The rows of a group lie close to one hidden flat surface of 12 dimensions, which may be shifted away from zero. Surfaces can cross.
(in the rows, 128 means zero)
Known rows, each followed by its group:
[116 136 119  93 104 116 169 139 124 104 153 168 143 112 133 117]
k308
[ 74 123 142 129  70 143 137  96  94 141  88 146 123 104 147  88]
k822
[164 123  87 113 124 113 139 162 100  83 140 101 165 137 132 126]
k854
[145 124 109  97 163 162 156  63 153  77 167 123 126  71 135 116]
k308
[128  88 165 135 153 139 143 116 137 120 107  91 147 106 138  75]
k822
[119 124 135 163 119 143 116 121 105  94 124 136 113 130 113 120]
k822
[125 143 152 145 110 152 131 147 148 136 115 138 131 126 134 113]
k211
[175  96 137 144 118 109  71 140 111  95 101 191 156  85 110  86]
k822
[136 132  87 115 147 137 168 170 125 129 127 103 171 167 153 145]
k854
[137 169 122 159  98 119 105 119 148 157 145 123 117 143 142 171]
k854
[144  95  62  94 164 117  96 147 118 120 179 146 136 146 154 144]
k308
[151 126 129 136 135 152  91 136 134 144 118 111 121 132 142 112]
k308
[161 147 127 145 111 170 145 180 153  89 169 169 122 131 136  75]
k308
[144 128 155 136 106 159 125 132 114 119  81  58 155 116 131 103]
k822
[114 136 154 180 112 102 122 142 139 144 120 148 114 128 139 166]
k211
[133 149 157 116 141 137 143 117 110 118 104 126 122 115  87 122]
k308
[107 161  87 116 162 162 116 135 142 191 163 165  89 167 172 169]
k854
[109 143  97  96 174  69  99 105 169 133 104 137 158 135 142 146]
k308
[154 108 126 158 131  82 129 151 124 178 119 109 112 149 141 124]
k854
[103 112  99 103 197 148 162  99 104 135 106  90 113 122 159 125]
k822
[170  98  93 141  97 148  78  95 142 182 188 146  76 129 156  91]
k308
[119 148 134 122 112 158 156 133 125  86 142 149 151 119 106 157]
k211
[ 87 125 130 119 163 162 196 199 105 180  57 107 113 168 140 132]
k854
[153 120 163 198 144 125  74 151 110  93  81 166 131 137  55 160]
k822
[121 140 162 168  80 121 128 129 146 122 171 175  94 107 143  96]
k308
[132 143 106 151 125 147 111 203  97 142 106 108 108 160 172 147]
k211
[124 119 138 125 164 116 147 146 128 130  83 126 112 122 118 115]
k854
[104 113 154 115 153 175  73 142 118 118 122 170 171 125 125 150]
k822
[150 135 130 133  77 149  81 119  63 152 141 130  90 125  93 167]
k854
[110  93  78 100 106  98 153 121 101 100 150 150 135 118 162  80]
k822
[111 117 135 109 145 133 111  80 122 134 113 161 141 119  83 150]
k854
[144 109 122 174  98 153 133 105 176 126 197 135  95  89 174 136]
k308
[150 157 122 145 114 148 138 142 191  78 106 121 121 121 138  44]
k211
[146 129 148 155 178 147 159 154 173 146 137 121 135 130 145 158]
k822
[103 208  87 132 102 133 115 145 153  64 123 119 145 122 179 182]
k211
[123  92 153 145 147 121 150 120 157 137 164 120 120 120 157  90]
k822
[123 152 121 135  83 159 109 165 132 142 156 158 124 141 170 110]
k211
[127  80 130 124 144 108 155 113 109 162 133 164 134 134  95 124]
k854
[125 183 161 153 111 157 106 109 198 114 122 133 141 134 108 135]
k211
[112 168 132 150 118 149 118 168 174 163  93 124 145 188 114 161]
k211
[132 128 145 156 138 147  93 129 110 122  90 151 124 121 113 135]
k822
[155 107 117 122 146 158 128 133 129 171 139 149 152 149 125 124]
k854
[142 155  69 120  86 129 120 193 138 143 179 149 141 157 196 149]
k822
[126 195 100 112 132  99 108 140 191 136 118 127 154 137 168 161]
k308
[100 127 159 161 112 148 151 109 136 124 145 180 104 102 136 114]
k822
[172 149 125 128 113 140  86 156 137 145 138 116 120 107 183  93]
k308
[155  99 117 112 135 126  88  91 121 128 127 145 185 134  92 130]
k854
[131  98 105 171 155 102 104 150 135 141 148 140 174 214 121 134]
k854
[ 94 145 155 132 130 160 163 156 126 113 125 157 117 141 125 107]
k308
[ 87 170 179 148 101 143 160 119 140  79 104 147 135 126  76 142]
k308
[ 81 154  82 100  29  99  95  79 129 128 169 166  98 119 168 111]
k211
[143  90 104 106 131  75 119 101 129 144 122 157 188 135  82 169]
k854
[111 156 100 127 154 125 150 130 174 117 119 131 117 128 163 126]
k211
[143 143 107 120  78 126 121 100  97 112 117  93  99 129  76 160]
k211
[ 88  82 170 136 161 142 145  97 106 125 151 145  83  86 153  83]
k308
[120 149 132 137 132 151 129 109 139 100 133 130 113 137  90 139]
k211
[126 120 106 145 121 106 105 149 112 100 163 163 113 134 143 135]
k211
[ 90 109 145 147 158 124 112 113 137  89 102 160 165 167  69 132]
k854
[147 155  58  95 169  95 113 181 183 123  97 126 207 145 186 160]
k822
[103 144 117 132  92 109 149 133 135 134 107 130 128 130 135 153]
k211

New rows, each followed by its group:
[133  89 150 139 125 134 140 141 106 126 110 115 141 122 119 105]
k822
[101  93 109  90 143 150 174 161  78 186 109 162 137 135 146 158]
k822
[187 150 135 154  93 126 124 207 161 153 113 131 166 117 173 127]
k211
[148 128 123 139 133 222 131 136 144  89 145 100 130 115 145 113]
k308
[137 124 146  90 162  24 139 165 113 169 124 158 133  84 186  96]
k308
[112 135 107 101 115 150 130 135 111 184 106 122 127 166 120 146]
k308
[141 108 132 123  88 180 125 194 104 122 152 138 157 138 159  87]
k822
[131 157 117 162 113 154 154 171 155  91 148 149  98 156 124 108]
k211
[123 127 152 177 175 112 151 144 121 123 111 129 111 100 162 168]
k211
[137  94  92  82 211  83 164 124 133 154 107 146 149 133  99 184]
k854
[139 125 130 113 188 166 140 127 131 140 178 169 133 157  79 186]
k211
[136 140 146 137 174 163 114 119 117  59 144 139 148  91 129 147]
k211
[138 140  95 118 121 128  60 110 111  69 129 127 151 115 146 114]
k822
[ 97 143  77 106 200 111 127 102 117  86  86  84 110 117 160 165]
k211
[124  92  88 104 166 146 141 173  86 125 117 128 112 174 121 101]
k211
[126 112 142  97 150 144 120 143 157  58 139  94 225 123 121 147]
k822
[128 126 127 160 132 131 162 141 123 116 128 131  85 142  95 142]
k211
[102 174 126  92 176 142 164 116 132  81 126 139 139 123 112 152]
k308
[119 127 130 127 113  93  71 124 141 124 108 165 115 125 120 109]
k854
[ 73 104 140 154 218 160 108 128 135  88 135 129 118 176 127 108]
k822
[194 143 141 120 121 177 116 195 155  82 142 158 202  93 133 146]
k822
[134 106 132 143 149  96 115 101 133 150 145 110 117 120 132 162]
k822
[125 160 112 105 167 126 123 156 116 105 159 145 118 127 158 146]
k308
[101 117 119 155 100  98  97 123 101 120  90  94 134 161 117 128]
k822
[164  84 173 115 134 150  83 116 127 140 106  79 171  82 146  83]
k822
[110 131 103 127  97 102 156 143 140  88 132 154 129 105 163 102]
k211
[155 115 157 143  97 177 164 123  64 134 119  96  84 116  63 148]
k211
[171 121 126 124 142 147  92 122 100  92 131 119 132 108 110  98]
k854
[142 105 129 178 205  93  43  62 103 137 119 169  57 108 113 136]
k822
[ 83 127 146 151 126 144 110 101 150 122 126 156  90 160 102  80]
k211
[ 97 121 128  86  43 140 121 119  92 127 142 147 169 101 141 146]
k822
[110 134 119 111  72 143 137 156 117 140  83 148 169 114 163 100]
k822
[118 123 196 141 101 208 112 146 111 156 153  96 140 128 133 149]
k822
[151  84 121 151 144 101  87 127 166 140 122 102 148 112 155 143]
k308
[150 148 112 132  97 140 100 156 122 122 132 126 134 123 155 126]
k211
[155 149 143 146  73  84 166  84 191 134 121 130 120  92  91 131]
k211
[123 156 145 161 151 135 162 131 173  89 122 136 124 101 148 133]
k211
[146 131 102  90  87 156 107 116  66  60 137 185 159  73 107 145]
k822
[144 116 162 105 108 118 133  71 107 156  84 128 112  65  79 143]
k854
[128  92  70 143 165  62 135 114  95 136 111 130  95 146 136 115]
k822
[131  90 127 149 133 103 105 148 147 128 165 173 129 134 156  87]
k822
[107  83 158 101 109 154 163 129  90 129 132  99 166 115 115 135]
k822
[ 92 115 146 186 149 151 109 172 132 115 125 123 116 196 128 107]
k822
[107 100  78 110  88 193 179 135  92 135 185 147 112 163 107 194]
k308
[126 141 109 117  43 143 156 176 112 126 154 208 155 111 146 152]
k822
[ 97 123 118 130 145 155  94 115  95 104 148 180 111 128 130 142]
k822
[ 93  86 128 105 131 151 149 140  88  94  87 130 134 143  90  74]
k211
[ 59 172  79 115  65 152 160 160 138  80  86 116 121 194 110 114]
k211
[172 123 107 123 155 117 132 133 140 114 165 153 135  99 147 147]
k822
[151 134 118 119  86 118 102 116 111 168 105 126 138  93 151 150]
k822
[150 144  63  97 126 119 107 129 199 131 121 115 185 143 154 155]
k308
[132 109 109 121 170 115 132 130 125 132 106 111 150 126 141 135]
k822
[150 152 131 111 155 129 127 188 101 152 111 136 120 162 113 121]
k308
[118  86 124 135 143 127 116 133 114 163 168 154  97 135 175  87]
k822
[110  97 148 119 144 150 133 132 112 153 119 134 143 122 129 145]
k822
[128 108 139 138 158 146 173 135 114 141 173 142  86 113 137 151]
k308
